There are 4 ways to turn a row about zero (a turn may also mirror it). The second row of each pair is the first, turned, with some noise. The first 36 pairs use one turn. New pairs use 2 turns, one after the other, and a turn may come again.
Known pairs, each followed by its turns in order:
-0.264; -0.115; -2.429; 1.682; 3.483; 1.711; 3.266; 0.390
2.605; 2.833; -3.532; 1.566; -0.098; -0.909; 0.155; -2.120 : q362

-0.565; -1.331; 2.933; 2.657; -1.684; 0.801; 3.394; -1.454
2.133; 2.342; 0.040; -0.913; 2.678; 1.443; 0.233; 3.432 : q362

-5.366; -1.504; -3.866; -1.576; 0.446; 2.875; -0.838; 1.728
-1.050; -2.507; -5.001; -1.328; 0.928; 3.506; -0.828; -3.583 : q362

1.739; -0.541; -3.427; -0.588; 3.489; -3.415; -2.411; -0.239
-1.307; 1.949; 3.852; -1.927; -0.046; 1.181; -0.388; 4.656 : q633

-0.302; 0.066; 0.952; 2.541; -0.941; 0.572; 1.331; 1.043
0.321; 0.944; -1.608; 0.736; 1.296; 0.167; -0.125; -2.329 : q863

0.027; -0.423; -0.249; 0.208; 4.332; 1.471; -2.551; -0.421
0.738; -0.557; 0.895; 0.008; 0.241; 1.328; 4.019; 3.699 : q633

0.451; 1.928; -1.070; -2.754; 0.367; -0.089; 1.076; -0.554
0.437; 0.689; -0.778; 0.696; -2.628; 0.213; -1.620; 1.192 : q633

0.234; -1.152; -2.872; 0.072; -1.653; -1.062; 2.216; -0.069
-0.056; 0.495; -2.631; -1.398; -3.066; 0.617; 0.450; -0.654 : q863

-0.450; -2.360; 2.519; -1.830; -1.163; -1.079; 1.826; -5.499
-0.084; -3.229; -3.272; 5.042; 0.968; 2.795; 0.801; 0.396 : q310

-2.570; -1.833; -0.283; 5.153; -2.527; 0.347; -0.307; -4.742
1.421; -1.529; -0.294; 1.572; 4.844; 3.213; -0.936; -4.923 : q310

3.142; -0.465; -0.104; -1.714; 5.019; 2.462; 3.339; 0.637
-4.741; 3.704; 0.663; 2.737; -0.737; -2.023; 0.788; 2.543 : q310

3.872; 1.489; 1.953; 0.718; 0.199; -0.427; -0.244; -2.505
-0.179; -0.015; -2.889; 1.195; 2.734; -2.654; -0.948; 1.560 : q310

-4.478; -1.719; -0.567; 0.658; 2.002; -2.149; -2.026; -2.699
-3.157; -2.839; 1.450; -3.846; -1.296; 1.435; 2.121; 0.766 : q633

-3.095; -0.434; -0.831; -3.326; 2.927; 2.562; -0.432; 2.333
-0.845; 0.528; -3.031; -3.019; -1.788; 2.181; -0.278; -3.942 : q362

-0.363; -1.744; -2.157; 1.441; -2.822; 2.070; 0.694; -3.557
-2.925; -0.595; -1.259; -2.548; -0.651; 2.547; 2.927; -1.667 : q863

0.815; 1.544; -1.843; 1.168; 1.584; -4.512; 2.769; 0.083
0.398; 1.696; -0.296; -3.435; 0.582; 2.916; -3.703; 1.307 : q633

1.249; -2.234; 2.424; -1.525; 1.351; -0.477; 0.821; -1.181
0.039; 2.500; 2.593; 0.337; -1.229; 1.906; 0.095; 0.414 : q362

1.663; -3.516; -4.526; 0.706; -2.093; -1.289; -1.238; -2.690
-4.128; 4.160; 1.565; -2.622; 0.150; -2.771; 0.508; 0.381 : q633

-1.888; 0.271; -0.989; 1.079; -2.115; -1.697; 1.977; -2.671
-0.893; 0.573; -0.299; -1.286; -2.474; -0.270; 2.692; -3.002 : q863

0.474; -0.278; -0.437; 3.650; 5.237; 0.841; 1.423; 0.789
-1.147; 3.915; 3.237; 2.712; 1.223; -2.005; -1.467; -1.068 : q310

-2.269; 1.116; -1.721; -0.447; 0.128; -2.047; -1.295; 0.668
2.331; -0.751; 2.395; -1.180; -0.440; 0.446; 1.104; 0.384 : q310

1.637; -1.647; 0.041; 0.419; 1.422; 0.329; -2.988; 0.391
0.927; 2.201; -1.411; 0.021; -0.221; -2.096; 1.514; -2.044 : q310

3.680; -1.492; 2.621; 1.795; -1.047; 0.573; -0.566; 0.871
-0.770; 1.295; -3.766; -0.150; 0.115; -1.960; -2.912; -1.087 : q310

1.778; 1.320; -2.061; 2.573; -1.742; -4.313; 1.054; 2.733
1.084; -2.037; -0.307; 2.440; -0.952; -3.167; -3.613; 2.781 : q362

-2.415; 0.466; -1.617; 2.497; -3.036; 0.037; 4.760; -1.369
4.570; -1.022; -1.817; 0.802; 4.196; 1.121; -1.457; 1.564 : q362

-3.441; -3.760; 3.543; -3.944; -2.706; -0.983; 1.570; 0.546
-4.793; -4.427; -0.380; 2.843; -1.218; 0.620; -1.788; -3.017 : q633

1.842; -4.178; 1.318; 1.609; 2.956; -0.858; -0.107; -2.647
-2.885; 1.881; 0.882; -0.002; 1.787; 3.773; 3.307; -0.049 : q633

5.055; 0.244; 0.477; 2.283; 0.432; 0.680; 1.449; 1.305
2.338; 3.813; -0.211; 1.524; 3.599; 1.147; -0.553; -0.380 : q633

-2.815; 0.242; 0.324; 2.068; -0.278; 0.462; -0.597; -0.403
0.863; -1.512; 1.834; 0.180; 0.703; 0.442; -0.471; -2.704 : q310

0.730; 2.069; -1.129; 0.970; 3.133; 3.784; 3.216; 1.604
4.011; -3.692; -1.635; 1.479; 1.370; 2.493; -1.225; -1.998 : q863

-1.347; 4.502; -0.181; -0.985; -2.007; 1.704; -3.334; -3.701
-0.271; -4.057; 2.053; -1.616; 2.716; -1.225; 4.138; -1.604 : q362

-2.547; 1.610; 1.261; 2.334; -0.318; -1.213; -3.364; 2.292
-1.382; -2.785; -1.821; -2.029; -1.476; -1.168; 1.743; 2.910 : q362

-0.351; 1.671; -1.242; -0.542; 1.174; 0.156; -1.160; 2.037
2.848; 0.230; 0.248; -0.332; 0.649; 0.160; 0.092; 1.614 : q863

-1.090; -1.026; 0.180; 3.682; -0.117; 3.663; 1.456; -0.536
-0.609; -1.304; -1.999; -1.139; 2.591; 1.694; 0.567; -3.640 : q863

1.007; -0.645; 0.211; 1.655; -2.033; -4.233; 0.875; -0.779
-1.928; 1.982; -2.006; 1.544; -2.307; -2.316; 1.349; -0.363 : q863

-0.181; -2.068; -2.442; 0.210; 0.344; -2.057; 2.337; 0.481
0.136; -0.460; -2.595; -1.664; -2.894; -1.223; -0.800; -0.165 : q863

New pairs. What belongs after each?
0.332; -2.315; -2.345; -1.038; 1.558; 0.819; 0.364; 0.177
0.582; -1.253; -2.851; -1.664; -1.059; -0.061; -1.559; 0.217 : q633 q362

-0.564; -2.542; -3.467; -1.077; -3.259; 4.311; -0.101; -3.100
0.216; -0.298; -2.727; -1.971; -0.318; 2.969; 5.599; 2.931 : q362 q633

2.371; -1.131; -3.168; -1.975; -1.612; 3.048; 1.526; 0.414
-0.004; -3.174; 2.051; -0.323; 1.697; -2.727; 3.058; 0.636 : q362 q863

0.736; 1.099; 1.061; 2.777; -1.600; -0.400; 1.072; -1.698
3.265; 0.214; -1.168; 1.107; 1.593; 0.228; 1.534; 0.366 : q863 q362

3.240; 1.492; -0.097; -3.350; 1.806; -0.344; 3.539; 2.361
3.934; 0.032; 1.509; -0.763; 3.128; -3.679; 1.484; 1.359 : q633 q633

-0.029; 0.200; -4.174; -2.070; -4.072; -0.434; 1.251; -1.268
-2.404; 2.700; -0.730; 2.993; -1.704; 1.181; 3.981; 0.483 : q362 q362

-2.706; -0.352; -3.315; 0.060; -1.826; -1.407; -0.562; -0.609
-4.619; 0.014; -1.745; 1.043; -0.654; -1.306; 0.181; 0.626 : q310 q310

-0.137; -0.275; -1.091; 1.076; 1.391; 0.557; -0.769; 1.682
0.368; 0.596; -0.636; -1.738; -1.125; -0.106; 1.391; 0.341 : q362 q863

0.770; -1.595; -0.388; -0.495; 1.753; 2.920; -3.328; -1.438
-1.332; 1.912; -2.011; -1.415; -2.965; 2.688; -0.733; -1.172 : q863 q362

-0.388; -0.712; -3.017; -1.082; -1.844; 2.801; 1.002; 4.042
-2.935; 0.463; -1.111; -3.299; 0.483; -2.213; 3.555; 1.073 : q863 q310

1.787; 0.570; 2.040; -0.248; 0.039; -2.280; 0.907; 2.485
-0.859; -1.534; 0.019; 0.705; 3.877; -0.530; 0.365; 1.159 : q633 q863

-1.127; -1.482; -0.680; -2.903; -2.641; 1.446; -4.549; -2.333
2.887; 2.025; 0.148; 2.702; 2.327; 2.371; -2.586; -3.013 : q310 q362

0.528; -0.578; -0.942; -0.604; -2.389; -2.007; 1.134; 3.294
0.568; 2.301; 0.791; -0.312; 0.857; 2.923; -0.607; 2.879 : q310 q863

1.877; -1.798; 1.341; 1.176; -2.931; 2.290; 0.523; 0.952
-1.361; -0.763; 2.881; -1.129; 1.568; -0.767; 2.675; -1.902 : q863 q310

1.554; 0.928; -0.902; 1.566; -1.591; -0.844; -4.134; -3.004
1.401; 0.336; 0.023; 1.633; -2.707; 2.967; -2.145; -2.857 : q633 q633

-0.334; -4.155; -2.428; 0.059; 5.694; 0.828; 0.695; 1.013
2.095; 1.182; 1.233; 3.869; 0.513; 1.465; 3.889; -4.360 : q310 q863

-0.755; -0.913; 0.718; -0.174; -3.090; -0.161; -0.752; -2.518
-1.125; -2.959; -1.602; -2.214; -0.224; 1.111; -0.485; 0.823 : q310 q863

1.144; -0.651; -0.699; -1.094; 1.470; 2.241; -3.155; -0.887
0.991; -0.290; -2.013; 0.363; 2.142; 1.268; -3.049; -1.651 : q633 q633

-2.026; 5.091; -0.409; -0.854; 1.138; 2.783; 2.912; -0.352
-0.773; 1.466; -1.054; -3.048; -3.353; 4.187; -0.147; 2.920 : q310 q362

0.339; -0.639; 1.261; -1.643; -2.297; -0.790; 0.038; 1.561
-0.309; 1.401; -1.027; -2.014; -0.467; 1.996; 0.088; 1.558 : q310 q863

-0.754; -2.173; 0.061; -0.863; 0.870; -2.767; 2.037; -2.218
-2.007; 2.495; -0.147; -0.829; 2.796; -2.202; 0.771; 1.569 : q362 q362

2.290; -0.462; -2.338; -1.793; -1.166; -0.627; -3.011; 3.690
3.431; -0.684; 0.383; 1.888; 1.884; -2.531; -2.122; 3.212 : q863 q633

1.529; -0.613; -0.862; 0.561; -1.506; 0.698; 0.567; 0.848
-0.449; -0.737; 0.829; -1.152; -0.083; -0.420; 2.098; 0.547 : q310 q310

-0.532; -0.449; -2.912; 1.999; 4.113; -0.537; 0.067; 0.582
-0.547; -1.987; 0.875; 1.791; 0.553; -3.392; -2.892; 1.423 : q310 q310

0.730; 1.260; -2.757; 1.815; 2.159; 2.468; -0.513; -3.478
2.366; -3.640; 1.266; 1.429; -0.402; -2.737; -0.874; -2.564 : q310 q863

-0.472; 1.449; 1.228; 0.476; 0.041; 1.979; 3.410; -3.841
-1.813; -1.402; -1.970; 3.130; 2.026; 2.350; -0.046; -2.359 : q863 q310

3.615; 0.436; 3.727; -0.312; -0.107; -0.348; 3.043; 0.094
-1.122; 0.225; -1.679; -0.929; 3.689; -0.764; 3.360; -1.508 : q863 q863

-1.392; 0.850; 0.199; 0.199; -3.457; 1.033; 1.787; -3.646
-2.527; 3.018; -0.256; 2.765; -1.162; -2.571; 0.323; 0.327 : q362 q310

2.069; 0.546; 0.122; 0.471; 1.825; 0.417; -2.002; -2.161
0.399; -0.268; -2.035; -1.407; 0.405; 2.086; -1.683; -2.169 : q362 q633

0.239; -1.027; -2.887; 3.246; -3.217; -1.300; -0.184; 4.613
-1.460; -2.052; 3.351; -2.625; 2.751; -2.895; 0.013; 3.388 : q362 q633

-0.642; 0.904; 0.940; -1.724; -2.041; 3.053; 0.100; 3.496
3.653; 0.450; 0.534; 2.304; -1.017; -0.409; 3.000; 1.134 : q863 q633

2.722; 0.620; 1.614; -2.485; 0.668; -0.936; -2.027; 0.876
-1.231; 2.905; 3.072; 0.163; -0.390; -1.032; 0.059; -1.409 : q362 q863

0.627; -1.205; -3.338; -0.457; -0.937; 2.404; -2.207; -0.182
2.062; -0.870; 0.595; -1.756; -0.579; 1.991; -3.511; 0.852 : q863 q863

0.003; -1.163; -0.359; 2.666; 1.442; 2.652; -3.025; 1.404
2.599; 3.150; -0.381; 0.741; -2.468; -0.238; -2.123; -0.066 : q633 q362

3.150; 1.798; -2.467; -0.596; -1.064; 1.350; 0.626; -3.829
2.142; 2.451; 0.618; 2.717; -1.909; 2.103; 3.513; 0.316 : q633 q863

4.510; 1.146; 0.430; -1.763; -2.857; -1.199; -0.594; -0.586
2.954; 0.116; -2.355; -2.273; -1.743; 0.070; -1.087; 3.654 : q310 q863

-0.484; -1.281; 4.114; 2.101; 1.023; 3.531; -1.571; -0.548
-2.807; 2.545; 0.237; 3.700; 2.243; 2.041; -1.982; 0.202 : q633 q310

2.861; -1.025; -0.257; 1.312; 0.182; -2.372; -3.811; -2.483
0.566; 0.515; 3.694; 3.742; -0.110; 0.548; -1.187; -2.831 : q633 q863

6.782; -0.445; -1.405; 0.192; 2.505; -2.035; 2.700; 2.796
-0.213; -5.254; 1.791; 0.131; -0.765; -3.471; 2.178; 5.109 : q362 q362

1.128; -0.819; 2.379; -2.657; 0.470; 2.015; 2.460; 1.295
0.523; -0.770; -1.462; -1.096; 0.876; -1.718; 1.281; -4.084 : q863 q310

0.281; 1.119; 0.825; -0.755; 4.255; -5.795; -0.050; -0.300
-1.416; 0.648; 3.408; -1.853; 3.567; 1.024; -3.779; -2.846 : q863 q633

-0.590; -1.911; 1.530; -1.512; -0.883; -0.794; -2.305; -2.103
-1.691; 3.035; -1.919; -1.376; 0.909; -0.889; -0.104; -0.343 : q310 q633

0.072; -2.499; 2.872; 2.323; 4.431; 0.937; 0.347; -3.681
0.319; 0.358; -7.153; 1.516; -0.826; 0.129; 0.781; 0.605 : q633 q633

2.438; -2.937; -0.172; -1.306; 1.714; -3.084; 1.128; 0.534
3.595; 0.033; -0.138; -2.867; -0.602; 1.946; -0.068; -1.478 : q863 q310

-2.415; 0.518; 1.377; -0.762; 1.203; -0.826; 0.715; -2.225
-0.876; 0.364; -0.764; -0.256; 2.845; 1.112; 1.411; -1.571 : q310 q633

3.444; 2.632; -2.022; 1.365; -0.183; -2.874; 0.187; 1.063
1.066; 1.695; 0.762; -1.901; -2.241; -3.747; 0.620; 2.631 : q310 q310

